All groups share one centre, and each spreads out both ways along 9 directions, with some noise.
In the rows, 128 means zero.
Some rows, each with its group after it:
[136 124 123 127 114 131 154 113 149 119 149 140 147 137]	X
[136 109 114 117 109 149 204 104 155 130 103 141 153 125]	L
[149  81 166 139 146 131 160 142 111 141  82 124 122 163]	D
[118 173  91 127 134 115 102 120 120 104 173 106  92 134]	W
[133 136 171 129 119 137  71 136 150 103 165 139 168 132]	P
[143 166 119 131  94 155 138 109 133 112 128 128 127 129]	L
[131 152  35 164  82 123 148 180 139  93 151 150 111 156]	D
[139 164 199 145 150 154 103 100 143 100 101 179 120 169]	L
[153 122 118 154 121 132 139 155 124 137 109 159 117 131]	W
[121 109 110 130 131 100 129 151 160 141 138 108 163 117]	L
[124 136 111 106 136 153 133  99 163  99 130  84 143 147]	P
[136 104 120 121 132 148 145 107  94 106 125 125  97 155]	D
[136 108 148 110 137 142 163 127 180 155  56  90 178 123]	W
[196 149 190 124  87 186 167 118 129 117 153 146 138 164]	X
[107 108 104 132 159 112 130  96 161 116 101 104 143 133]	X
[141 165  82 112  89 148 195 116 159 145 135 135 141  97]	D
[115  65 148 124 184  93 162 114  97 138 155 167  98 151]	L
[136  88 152 141 172 122 170  60 108 124  98 170 103 148]	D
[131 100  97 143 107 112 168 105 130 120 129 140 142 129]	L
[147 114 150 150 143  95 142 122 160 117 156 119 148 170]	X
[150 158 130 107 103 153 207 110 117 140 126 136 101 140]	P
[186 124 154 155 185 134 166  70 211 128  96 125 155 164]	W
[145 188 143 130 120 139 116 142 129 132 137 121 104 143]	L
[167  89 141 122 133 131 157 169 145 164 112  88 149 133]	P
[117 104 168 159 134  95 107 160  84 136 113 175 107 144]	W
[145 161 135 111  89 184 155 121 119 120 111 154 118 123]	W
[114 120 162 149 128  73 183 119 165 129 151 170 164 174]	D
[135 157 119 119 116 133 142 127 120 133 149 121 107 125]	D
[120 117 174  73 124 139 145  95  88 143 165  78 126 119]	P
[140  94 122 161 149 137 142 120 101  96  91 153  93 183]	D
[140 144 125 139 102 137 149 121 150 121 125 150 145 131]	L
[165  90 139 126 167 127 134 151 131 137 121  68 116 164]	P
[132 139 127 131 108 141 143 117 120 117 140 159 126 132]	W
[115  99 148 143 159 119 120  91 129 107 112 155 132 146]	W
[118 122 131 121 140 119 114 102 136 122 145 125 141 117]	D
[112 155 145 126 111 104 113 148  72 123 175 140  84 142]	W
[130  62 130 111 123 123 151 117  83 139 154 146 129 106]	X
[156 110 152 138 137 125 140 115 114 119 148 131 116 155]	X
[129 197 145 133 142 110 118 142 119 136 134  98  78 159]	X
[ 87 127 133 101 175  86 146 109 121 122 195 118 104 149]	L
[114 164 103 119 110 145 139 120 182 107 126 106 161 130]	D
[156 135 176 120 137 119 146 110 154 139 162 109 147 149]	W
[ 92 119 115 129 193  76 180  57 114 139  76  94  78 152]	P
[140 183 132 123 101 140 134 135 141 126 155 129 126 134]	D
[143 149 153 116 131 180  95 110  96 115 131 131 103 123]	L
[119 163 134 131 131 123 107 121 130 121 127 131 117 132]	P
[168 139 120 124 111 167 167 113 169 112 117 115 145 145]	X
[138 132 145 134 126 129 137 142 145 152  95 126 144 118]	P
[106 174 108 168 134 118  64 119 127  82 145 193 100 137]	X
[150  88 123 112 120 150  76 165 117 142 151  97 156  87]	P
[119 138 145 122 137 150  84 107 125 107 120 145 132 119]	X
[132 160 148 126 141 166  71 141 144 130  61  91 126 125]	W
[ 94 154 146  94 136 156 141  84 134 119  97 131 127 115]	X
[139 113  85 133 134  83 175 164 137 163 142  95 119 137]	P
[112 102 157 112 174  94 104 137 119 142 160 101 127 133]	L

New rows, each followed by its group:
[118  65 163 119 130 120 132 135 147 143  99 132 192 113]	W
[136 127 186 121 140 117 111 172 120 148 184 162 129 135]	L
[145 133 176 149 150 127 115  80 162  95 158 173 148 162]	W
[105 117 163 124 122 114 132 137  87 133 127 140 111 138]	W
[139 164 189 132  82 134 120 163 168 137 151 166 191 123]	P
[140 131 183 150 187 111  62 117 140 113 118  83 117 171]	X
[114 120 154 124 167 123  70 142 133 114 105  58 126 158]	D
[170 117  80 136 126 127 162 177 128 149 136  90 108 141]	P
[118 139 137 107  87 128 193 167 123 110 157  90 127 192]	D
[ 69 114 102  90 144 128 128  83  78 107 122  83  90 121]	W
[121 101  83 103  99 169 200  95 152  98 108 122 159 132]	D
[141 145 164 109 154 162 120 169 150 149 138 154 123 131]	L
[140 157 220  69 103 156 117  94 110 154 193 125 161  86]	D
[ 80 122 125 136 133 127 130  78 156  95 106 208 161 118]	X
[101 161 110 125 118 122 135 126 144 125 126 142 126 117]	X
[128 110 129 138 125 128 134  85 149 113 101 109 157 132]	L
[157 128 196 138 152 109 148 128 136 147 110 110 123 174]	X
[163 143 147 104 138 162 152  87 166 131 145  87 143 131]	W
[143 125 158 163 170 107  67 124 158 110 122 117 140 162]	X
[ 90 132 114  82 124 133 175  97 134 141 118 108 136 103]	X
[157 139 114 140 117 105 122 177 168 145 159  87 153 135]	X
[134 149 146 136 119 114  93 135 136 122 155 115 139 135]	L
[130 158  99 137 142 163 127 148 205 117 111 190 153 122]	L
[133  95 154 129 140 136 126 123 140 122 105 125 151 142]	D
[158 126 142 150 163 137 117 138 169 111  99  99 130 177]	P
[122  79 125 114 137 100 166 120 146 125 170 102 161 148]	P
[162  69 132 120 147 133 152 155 142 139 138  74 147 154]	P
[ 99 148  89 114 130 114 137 102 120 137 126 105 111 100]	P
[ 81 100 144 124 125 104 107  58 173  85 158 121 203 127]	L
[122 152 173 123 125 114 126 134 125 160 112 131 133 113]	P
[106  91 132 126 181 104  88 107 111 130 113 102 112 119]	X
[138 162 146 130 147 115 142 111 162 162 108 125 133 109]	D
[121 173 127 128 128 117 152 142 137 138 124 129 112 135]	X
[114 151 173 134 106  86 125 103 157 117 148  87 173 151]	L
[102 124 152 128 122  64 183 110 163 131 170 126 161 159]	L
[151 134 194 106 141 106 102 141  90 184 170  98 118  97]	D
[131 141 132 133 130 122 134 131 132 141 108 130 121 126]	P
[121 164 202 101 116 166 129 122 126  86 133  99 129 188]	D
[139  77 141 130 154 125 137 141 113 133  84  84 119 157]	D
[ 72 149 101 105 144 120 144  90 156 113 106  75 132 136]	W
[ 92 151 133 132 126 147 130 104 152 101  53 152 137 142]	W
[140 139 153 149 119 107 123 176 118 153 122 141 122 138]	W
[132 167 140 143 122 142 147 105 201 103 109 143 168 157]	X
[130 147  87 124 148 139 145 116 151 120 109  79 111 143]	P
[152 163 140 145  81 155 181 108 155 114 108 167 143 146]	L
[125 144 120 107 185 159 150 124 165 141  72 108 107 136]	L
[127 115 131 125 155 125 117  96 124 131 118 113 124 117]	D
[115 128 165 107 147 116 139  74 110 127 172 134 116 136]	D
[166 135 152 165 142 137  85  98 114  77 174 152 105 178]	X
[156 110 178 143 143 106 144 151 135 161 120 135 139 145]	W
[123 165 161 137 139 100 113 134 113 153 123 123 103 128]	P
[154  57 169 146 173 135 127 103 115 113 104 147 125 163]	P
[122 115 131 125 146 101 159 120 121 133 152 136 117 143]	L
[119 116 134 125 128 150 111  89 134 116 107 150 150 104]	P
[131  44 129 121 137 131 172 153 105 115  88  84 134 181]	D
[169 140 147 161 156 108 129 141 115 145 135 144  86 159]	W
[151 130 128 138 147 117 122 135 136 137 136 111 117 134]	W
[109 134 151 136 178 107 106  89 183 120  95 115 156 132]	D
[129 140 196 104 134 142 166 106 109 146 104 134 115 145]	X
[155 128 124 124 139 170 143  98 177 121  82 118 153 121]	W
[114 149 133 107 164 123 118 160 151 144 157 124 121 128]	L
[126 158 116 141 140 124 111 152 153 117 105  89 117 158]	D
[106 172  71 121 141 149  94  90 186  79 130  70 141 126]	X
[144 147 134 143 147 154  97 131 178 110  88 116 146 149]	P
[159 109 170 109  91 130 168 165 130 176 158 139 176 102]	D
[176 116 124 166  95 154  96 149 124 127  94 159 151 109]	L
[130  93 112 129 147 105 164 142 142 147 104  95 132 135]	D
[108 143 112 157 146 122  98 145 194  87  90 105 156 172]	D
[134 135 147 121 107 142 142 155 157 125 122 106 159 149]	D
